There are 4 nested groupings, the coarsest first. Each group lies inside one group of the grouping before and may be the whole of it. The rows also spread widely along 15 directions, which tell nothing about the answers.
In the rows, 128 means zero.
Some rows, each with its group in each grouping after it:
[112  87 189 134 117 121 128  94 110 140 134 142 142 112 170 153 134 113
 130 138 133 131  84 151 110 111  98 102 170 125]
j900 j596 j230 topod
[149 154 116 105 120 135  95 138 132 105 116 163 137  89 140 115 156 157
 117  88 114 131 150  99 113 136 156 117  97 148]
j460 j898 j920 Guve
[135 108 124 143 126 141 106 164  79 134 177 102 109 136  84  87 136 176
  68 110 155 170 157 125 164 166 100 139 114 121]
j460 j463 j343 Vapo
[130 101 182 118 141 142 162 112 108 206 140 171 118  76 130 126 136 140
 155 139 117 142 146 107  65 131 124  68 168 144]
j331 j305 j636 Mola
[209 138 174 129 107 111  91  96 134 113 147 179 151  88 153 150 193 126
 193  86  85 140  97 117  74 168 114 149 223 165]
j331 j305 j349 nidam
[142 184  87 113 140 177 137 154 144 141 160 115 128 123 117 138 157 131
 185 186  69 132  94  78  94 182 101 148 158 161]
j900 j910 j453 kobin
[123 145 103 102 114 137 118 136 182 141 182  79 123 153  58 162 120 125
 112 153 105 121 112 146 146 174  79 170 141 143]
j900 j596 j138 Fovaz
[ 98 136 130 147 109 113 153 133  47 165 152 116 125 115 139  95 103 163
  71 123 111 196 199 138 119 137  94  94 110 141]
j331 j194 j975 Puda
[178  79 158 137  87 104 124 143 148 187 171 125  95 131 112 133  92 155
  84  63 159 170 153  94 139 100 107 158 179 111]
j460 j463 j885 nof
[127 143 102 160 137 168 216 135  63 172 145 142 137 165 144 133 113 130
 118 203 113 131 166 120 100 100 114 122 102 155]
j460 j898 j920 guz
[111 121 130 155  95 105 153 116  71 111 143 138 136 143  90 144 142 123
  95 141 131 125 152 153 112 161 108  70  94 142]
j331 j194 j334 befu
[157 160  98 115 135 127 112 145 170  79 149 146 133  80 105 187 162  71
 161 114 122  77 106  99 126 124 133 123  76 149]
j774 j366 j957 Gam
[138 166 100 120 127 137 139 159 152 126 158 107 110 116 137 134 110 115
 131  88 116 113 138  67 110 130 148 142 108 122]
j460 j165 j168 manik
[148  90 190 126 146 160 168 149  73 124 225 111 115 134  79  82 171 120
  31  75 163 141 169 151 179 148 121  82  95 124]
j900 j526 j504 buzuv
[ 91 130 151 104 159 117  99 104 149 171 193  99 101  94  92 154 128 112
 131 108 124  98 122 166 103 190  96 132 132 122]
j774 j366 j957 gusa
[147 150 119 138 105 140  93 159 100  71 155 109 146 161 168 131 154 148
  90  65 145 128 107 102 145 130 110 140  80 140]
j331 j194 j334 Fut
[155 125 117 142 100 128 153 124 111 117 101 177 133 148 153 117 140 138
 150 142 124 123 127  86  96 126 165 102 154 117]
j774 j66 j455 vek
[ 39 140 116 123 131 109 103 115  93 121 100 112 124 116 113 153 117 134
 128 158 133  96 104 146  78 178 108  49  62 130]
j774 j487 j843 zuk
[162  98 110 149 103 119 110 132 102 122 112 179 129 111  68 131 151 157
 121 150 134 139 153 115 122 135 116  99 107 145]
j900 j526 j675 Zetuz
[133 126 135 115  93 172 159 190 139  94 147 105 123 177 141 150 149 114
  83 116 164 111  69  54 144 117 137  66  99 119]
j460 j463 j343 Vom
[122 152 134 119 105 101 117 124 107  60 140 118 134 131  96 117 172 110
 109  98 115 118 126 138 123 211 145  70 111 127]
j774 j66 j8 Pobof
[140 175 114 106 202 176 153 158 136 169 167  56 114 165 137  86  95 170
 160 115  95 119 122  83 108 142 134 202 148 137]
j774 j487 j843 Kole
[205 159 130 142 102 165 146 110  61 140 156 151 155 243 178  83 160 217
  81 104 101 148 154 123  93 160 136 174 170 149]
j900 j596 j138 sevaf
[165  94 144 106 133 150 115 138 158 157 142 171 100 134 106 129 143 157
 106  73 180  76 132  82 106 118 166  89 100 105]
j774 j366 j226 dun
[154 143 158 142 122 169 149 167  78 106 172  82 132 199 210 124 143 141
  88  73 148 126  81  75 125 116 119 130 124 125]
j460 j463 j919 Geni
[110 114 140 114  80 114 116 129 130  70 136 123 122 183 117 117 149 132
  53  73 164  94 113 135 142 172 168  74 100  89]
j774 j366 j274 ladar
[100 135  94 109 131 154 102 146 174 122 151 121 125  95 113 144 119 122
 114 143 136  97 126 128 147 117 126 156  77 115]
j900 j910 j680 pul
[158 140 119 125 124 154 192 150 116 138 121 151 142 125 152  94 124 130
 125 159 101 165 156  87 139  84 149 123 145 133]
j774 j66 j708 deval
[ 72 110 158 149 104 130 188  98  97  99 101 107 152 192 164 135 107 115
 109 184 124  98  81 166 120 116 149 111 159 110]
j460 j463 j885 dul
[ 39 136 150 105 141 143 112 121 109 111 143  68 142 140 115 106 135 149
 103 158 108 129  90 184 136 202  96 113 131 131]
j331 j194 j334 befu
[ 90 136 167  87 171 155 148 132 146 181 162  77  90 139 130  91 125 144
 160 130 101 124  85  96  83 212 142 107 209 105]
j774 j366 j957 Gam
[102 154  79 116 102 145 147 149 121 152 131 129 125 172  55 148 116 173
  83 163 124 108 170 123  94 163 122  84  44 153]
j331 j305 j349 nidam
[127 135 134 117 112  93 156 127 130 101 165 116 113 112  89 133 126  87
  82  74 129 112 168 132 139 141 154  87  92 115]
j774 j366 j274 ladar
[126 157 146  98 127 124 151 123 156  97 109 125 155 104 172 125 121 105
 126 110  95 128 115 122 134  88 155 132 141 138]
j774 j487 j843 Kole
[163 126 102 148 146 143 128 141 118 149 157 132 117 161  81 161 128 148
 132 129 146  94 134 112 113 123 103 147  82 146]
j774 j366 j957 gusa
[124  78 172 149 156 126 126 119  58 129  90 176 113  74 115  80 152 167
 165 134 144 130 132  97  82 152 168  51 152 115]
j460 j463 j343 Vapo
[160 117 161 121 160 158 131 127 104 174 157 151 123 130 113 131 153 163
 116 107 140 115 133 123 104 127 109 111 109 155]
j774 j366 j957 Gam
[104 109 165 104 147 162  92 120  98 142 145 138 119 121 121  71 167 188
 105 117 130 133 121 134 105 199 134  93 146 118]
j900 j526 j504 buzuv
[144 134 132 138 158 126 144 122  89 118 112 150 135  87 140  99 127 145
 142 108 110 128 170 116 110 103 166 129 109 145]
j460 j898 j920 Guve
[143 125 134 137 107  83  80 121 124 151 116 109 102 151 114 145 106 177
 143  67 133 124 118  91  70 165 109 113 130 130]
j774 j66 j8 Pobof
[ 50  73 182 144  81 118 144 106  74 139 146 104 129 203 135 136 111 149
  23 115 186 112 114 190 130 141 101  58  91 102]
j331 j194 j334 Fut
[ 90 145 133 129 117  99 154 129 110 150 133  63 120 137  64 118  86 153
  98 140  84 170 149 151 126 171  85 127 143 153]
j460 j165 j168 manik
[147 121 119 149 140 154 142 125  93 104 175 149 140 147 109 118 169 111
 114 150 148 101 138 158 146 155 129 135 104 122]
j774 j66 j8 Pobof
[177 163 112 124 140 149 142 146 135  91 160 121 141 128 112 136 154 117
 138 111  96 109 130  98 129 125 131 156 110 159]
j900 j526 j504 buzuv
[105 159 121 135 129 107 104 127  60 117 157 127 137  43 141 141 152 104
 133 144  91 181 146 132 108 163  67  83  99 161]
j900 j596 j230 topod
[129 110 151 120 177 142 140 118 141  95 147 121 132 125  93 127 137 113
 123 109 145  62 120 161 155 111 164 147  92 122]
j774 j366 j957 Gam
[ 98 122 130 152 101 146 117  93 107 136 153 140 152 171 159 156 138 134
 100 167 138 103  97 190 115 151  87 164 138 125]
j460 j165 j168 manik
[ 95 123 121 134 142 138 100 131  93  82 123  96 139 141 153  77 118 164
  95 121 127 132 129 148 158 132 144 163 107 107]
j900 j526 j675 Zetuz
[174 103  99 125 141 139  81 147 168 198 140 143 111 102  83 111 102 192
 145 134 132 164 154 104 145 107  90 213 155 131]
j774 j66 j708 deval

New rows. What belongs after each?
[119 132 133 130 124 100 151 119  87 121  81 127 150 119  90 108 106 168
 103 140  94 163 173 154 136 104 116 107 100 166]
j774 j66 j455 vek
[ 90 132  56 157 116 136 137 124 128  93  87 149 151 141 133 151 112 109
 164 237 123  95 106 138 131 109 131 151 103 113]
j774 j66 j708 deval
[166 129 133 120 128 176 160 156 140 106 148 112 132 182 125  90 140 158
 106 116 119 123 112  96 156 120 161 160 149 123]
j900 j910 j453 kobin
[139 180  96 125 120 131 168 129 128  93 180 129 152 111 108 134 151  84
 123 146  82 125 164 149 144 153 130 157 120 152]
j331 j194 j334 Fut
[129 169 117 121  60 140 152 147  90 182 212 126 108 175 213 132 143 123
  54 107 124 186 145  90  95 184  89  89 153 113]
j774 j366 j957 Gam
[129 116 140 131  74 109 135 103 130 117 104 150 138 161 114 139 121 160
  82 115 126 112 141 145 111 120 144 104 114 128]
j900 j910 j680 pul
[160 189  21 165  69 133 131 198 122 129 159  94 133 162 177 177  89 123
 134 162 103 185 134  43 125  97  59 195 103 153]
j331 j305 j349 nidam
[ 84 125 141  96 122 151  98 170 131  98 125  74 125 128 159  92 121 155
  81 104 131 156  88  97 159 135 123 105 116 111]
j900 j526 j675 Zetuz
[ 90 161 132 103 105 112 169  97 179 103 153 115 153 103 109 190 135  45
 126 169  82  91 111 186 130 141 121 128 135 152]
j460 j898 j920 Guve
[126 138 159 115 145 194 147 156  61 133 223 121 111 161 169  79 189 135
  61  83 159 124 136 109 120 201 142  77 104 110]
j460 j898 j920 guz
[135  97 110 123  94 176 187 167 163 163 162 136 126 150 123 126 117 106
 105 218 132 171 109  97 175 100 105 139 188 105]
j900 j596 j230 topod
[ 81 135 165 100 101 114 116 119 106 114 102 132 129 104 125  98 138 162
  73  87 117 146 139 133 104 173 148  45 111 129]
j460 j165 j168 manik
[ 76 126  97 180 127  68 129  91  42 172 116 112 104 127 147 126  63 153
 134 150 118 144 181 146  66 145 102 120 116 111]
j774 j366 j226 dun
[ 93  81 128 146 129 110 118 105 109 138  74 153 135  95 120 124  92 157
 141 184 129 139 130 145 122  90 124 120 132 119]
j900 j596 j230 topod
[142  96 137 123 152 158 105 123 137 213 151 149 115 109 124 128 109 180
 132 136 139 125 139 118 103 103  98 166 138 133]
j900 j526 j675 Zetuz
[121 115 133 108  90 114  36  99 162 137 126 159 135  92 116 130 145 182
 108 114 122 140 124 167 120 168 103 159 151 126]
j900 j910 j680 pul
[132 137 123 117 119 143 119 147 155 141 135 114 121 143 157 143 125 135
 146 135 115 138  79  85 115 134 108 140 168 125]
j774 j366 j957 gusa
[107 139 104 164 154 132 122 129  80  69 203  89 136 134 121 143 155  66
 133 148 140  93 112 176 163 169  93 166  89 119]
j774 j66 j455 vek
[119 137 105 112 135 156 151 142 143 146 139 116 118 151 106 129 112 142
 127 153 119 105 126  95 108 140 142 118 118 124]
j900 j596 j138 sevaf
[107 103 140 126 111 103 115  77 153 173 149 146  93 159 121 131 117 140
 146 121 136  83 120 145  66 202 161 134 201  75]
j774 j366 j957 gusa
[141 103 116 162 118 137 108 169 104  82 133 109 118 136 158 126 120 133
 118  96 164 129 101  71 154  85 128 133  90 107]
j900 j910 j453 kobin
[126 121 129 138  45 125 149 130 123 114 148 123 149 209 127 149 133 138
  59 150 130 150 116 158 142 149  97 126 149 130]
j331 j305 j349 nidam
[ 80 101 116 142 120 102  77 125 139 131 144 124 106  82 131 191  98 101
 131 109 176  77 108 123 104 113 112 119  69 102]
j460 j463 j885 nof
[168 159 115 111  70 116 118 130 163 101 164 153 142 108 121 183 172  84
 132 132  96 140 104 107 118 160  97 114 152 151]
j900 j596 j230 topod
[150 174  97 126 103 130 179 136 149 113 181 123 128 149  96 171 146  79
 140 133 100  91 135 101 100 164 133 118 118 146]
j331 j194 j334 befu
[128 107 163 125 118 113 105 131 114 118 138 132 134  89 109 125 146 139
 115  97 130 153 123 131 136 138 100 100 132 145]
j331 j194 j334 Fut
[161 174 141 116 168 171 148 144  80 108 146 140 142 134 220  88 154 142
 126  67 122 111 136  73  94 110 175 117  97 134]
j774 j487 j843 Kole
[146 142 144 121  95 126 147  93 125 135 127 170 150 149 170 125 150 134
 134 140  98 129 125 142  96 146 141 132 188 131]
j774 j66 j455 vek
[124 134  84 142 125 137 124 154  88 177 165 144 112 105 110 124 106 165
  87 121 148 149 206 105 117 114 100 121  48 138]
j331 j194 j334 befu
[117 117 133 118 141 173 117 147 116 125 136 139 141 112  94  93 155 164
  98 158 130 149 124 144 158 151 109 131 122 140]
j460 j165 j168 manik
[135 119  66 154  57 147  99 140 127 148 111 140 139 221 159 127 100 207
  83 177 136 158 119 112 130 115  93 193 147 117]
j900 j526 j504 buzuv
[190 121 115 158  78 159 172 125 101 171 214 193 136 172 152 167 172  92
  97 160 153 129 147 130 121 127  84 134 143 131]
j774 j66 j455 vek
[128 163  83 143  83 104 114 136  95 127 103 118 137 160 130 130 116 170
 123 152  95 172 137 108 100 164  89 122 126 151]
j774 j66 j8 Pobof
[126 183 103 139 143 158 168 119  56 129  95 169 170 100 224  69 124 171
 147 167  61 173 182 112  95  95 156 146 138 157]
j331 j194 j975 Puda
[135 117 165 142 157 142 197 115  83  92 159  96 132 178  75  93 131 135
  83 101 125  86 158 166 148 129 172 123  93 132]
j900 j910 j453 kobin
[109 129  43 163  70  95 120 157 136  92 162 122 109 122  73 154 119  84
 131 176 137 139 142 110 151 177 107 136 119 101]
j331 j194 j334 Fut
[ 56 164  64  73 134 164 127 152 196 133  89 135 150  75 126 136  97 126
 120 212  98 123 127 128 153  88 131 134  78 134]
j774 j366 j274 ladar
[201 133 129 118 143 206 123 138 113 171 168 210 150 129 136 116 204 163
 137 162 134 133 123 109 107 146 103 138 150 160]
j774 j487 j843 Kole
[112 176  99 121  89 135 194 146 145 179 213  72 115 182 125 165  96  97
  94 144  99 136 146 114 109 158  85 141 137 136]
j331 j194 j334 befu
[156 140 113 144  85 108 133 116 100  84 110 180 158 105 152 116 163 115
 142 159  93 171 138 130 134 139 128 124 171 138]
j774 j66 j455 vek
[105 114 143  93 133 173  94 148 155 129 161 125 129 108 209 100 125 139
  74  85 159 121 113 113 159  91 148 153 110  88]
j900 j526 j675 Zetuz
[120 100 152 136  98 116 133 133 102 119 112 127 110 160 185  99 122 146
 108 100 149 142 100  83 108 140 153  78 171  83]
j774 j366 j226 dun
[144 165 146  84 177 191 159 118 169 160 156 139 137 119 137  88 144 152
 153 126  84  96 129 121 101 152 174 180 177 136]
j460 j165 j168 manik
[142 146  80 154  86 129 158 137  77 147 183 161 117 158 139 119 135 120
  82 144 144 148 186 118 114 162 123 115 111 108]
j774 j487 j843 zuk
[100 160 104 111 143 141 210 140 114  82  81 106 157 146 115  50  99 144
 110 183  69 154 170 139 172 109 192 140 134 130]
j774 j66 j455 vek
[114  97 160 160 155 104 129 106  88 103 152  96 112 109 164 103 119 100
 176 122 122 127  98 126 116 154 141 147 196  86]
j900 j596 j230 topod
[127 133 115 120  92 117 137 136 114 176 144 131 122 128  94 110 103 179
  70 119 113 180 203 133 123 139 110 126 116 144]
j331 j305 j636 Mola
[ 73 123 136 113 176 140 102 105 108 127 109 122 144  62 162  85 108 152
 147 161  98 144 134 161 133 118 133 155 141 122]
j900 j596 j138 Fovaz
[147 120 147 109 104 148 118 170 147 145 145 107 124 137 132 130 120 162
  74  90 144 157 115  90 153 101 104 134 129 134]
j460 j463 j919 Geni
[131 121 166  97 158 189 100 129 106 181 124 147 121 147 199  74 146 219
 141 111 127 134  92  74  65 156 146 112 173 117]
j900 j596 j230 topod
[122 139 105 132  95 114  86 124 107  91 105 147 135 153 149 116 141 166
 112 106 135 118 127 121 112 159 145 118 105 116]
j774 j66 j455 vek
[178 132  74 149 119 133 100 194  99 124 141 131 112 101  71 115 128 175
 102 115 141 177 176  66 156 118 100 143  76 148]
j460 j463 j919 Geni
[ 57 118 167 125 108 140 171 120  95 130 152  99 131 165 124 142 141 109
  99 167 130 112  86 152 103 184 103  42 132 124]
j331 j194 j334 befu
[128 115 120 128 122 107 159 129 144 125 145 117 108 105 112 115  95 102
 128 123 117 135 159 106 136 118 160 130 154  99]
j900 j596 j138 Fovaz
[149 123  86 162  33  92 157 114 131 104 146 151 150 186 109 165 124  97
  80 176 124 149 147 170 164 126  96 160 151 123]
j774 j66 j455 vek
[145 119 119 123  86 141  89 111 140 125 105 196 146 110 159  99 158 171
 137 164 113 158 118 126 118 154 147 161 211 114]
j460 j463 j885 dul
[ 89  88 101 162 106 132 126 151  97 128 100 155 115 143 170 169  98 123
 103 146 197  95 110  85 112  61 126  63  38  95]
j774 j366 j957 gusa
[113 140 179  89 171 174 171 104 166 142 197 102 145 143 125 132 137 109
 106 102 116  57 121 182 136 126 151 163 129 134]
j331 j194 j975 Puda
[153 130 137 118  94 133 154  69 173 108 152 182 152 189 136 144 160 103
 121 138 128  51 111 183 109 160 183 168 184 102]
j774 j487 j843 zuk
[ 86 152  91 123  83 105 154 113 151 108 163 141 145  79 183 122 101  70
  90 145 104 150 182 165 163 105 150 172 140  94]
j331 j194 j334 befu
[ 93 125 146  93  94 127 145 122 194 138 174 116 121 111 131 169 127  67
  98 126 130 104 105 145 136 141 130 114 148 110]
j460 j898 j920 Guve
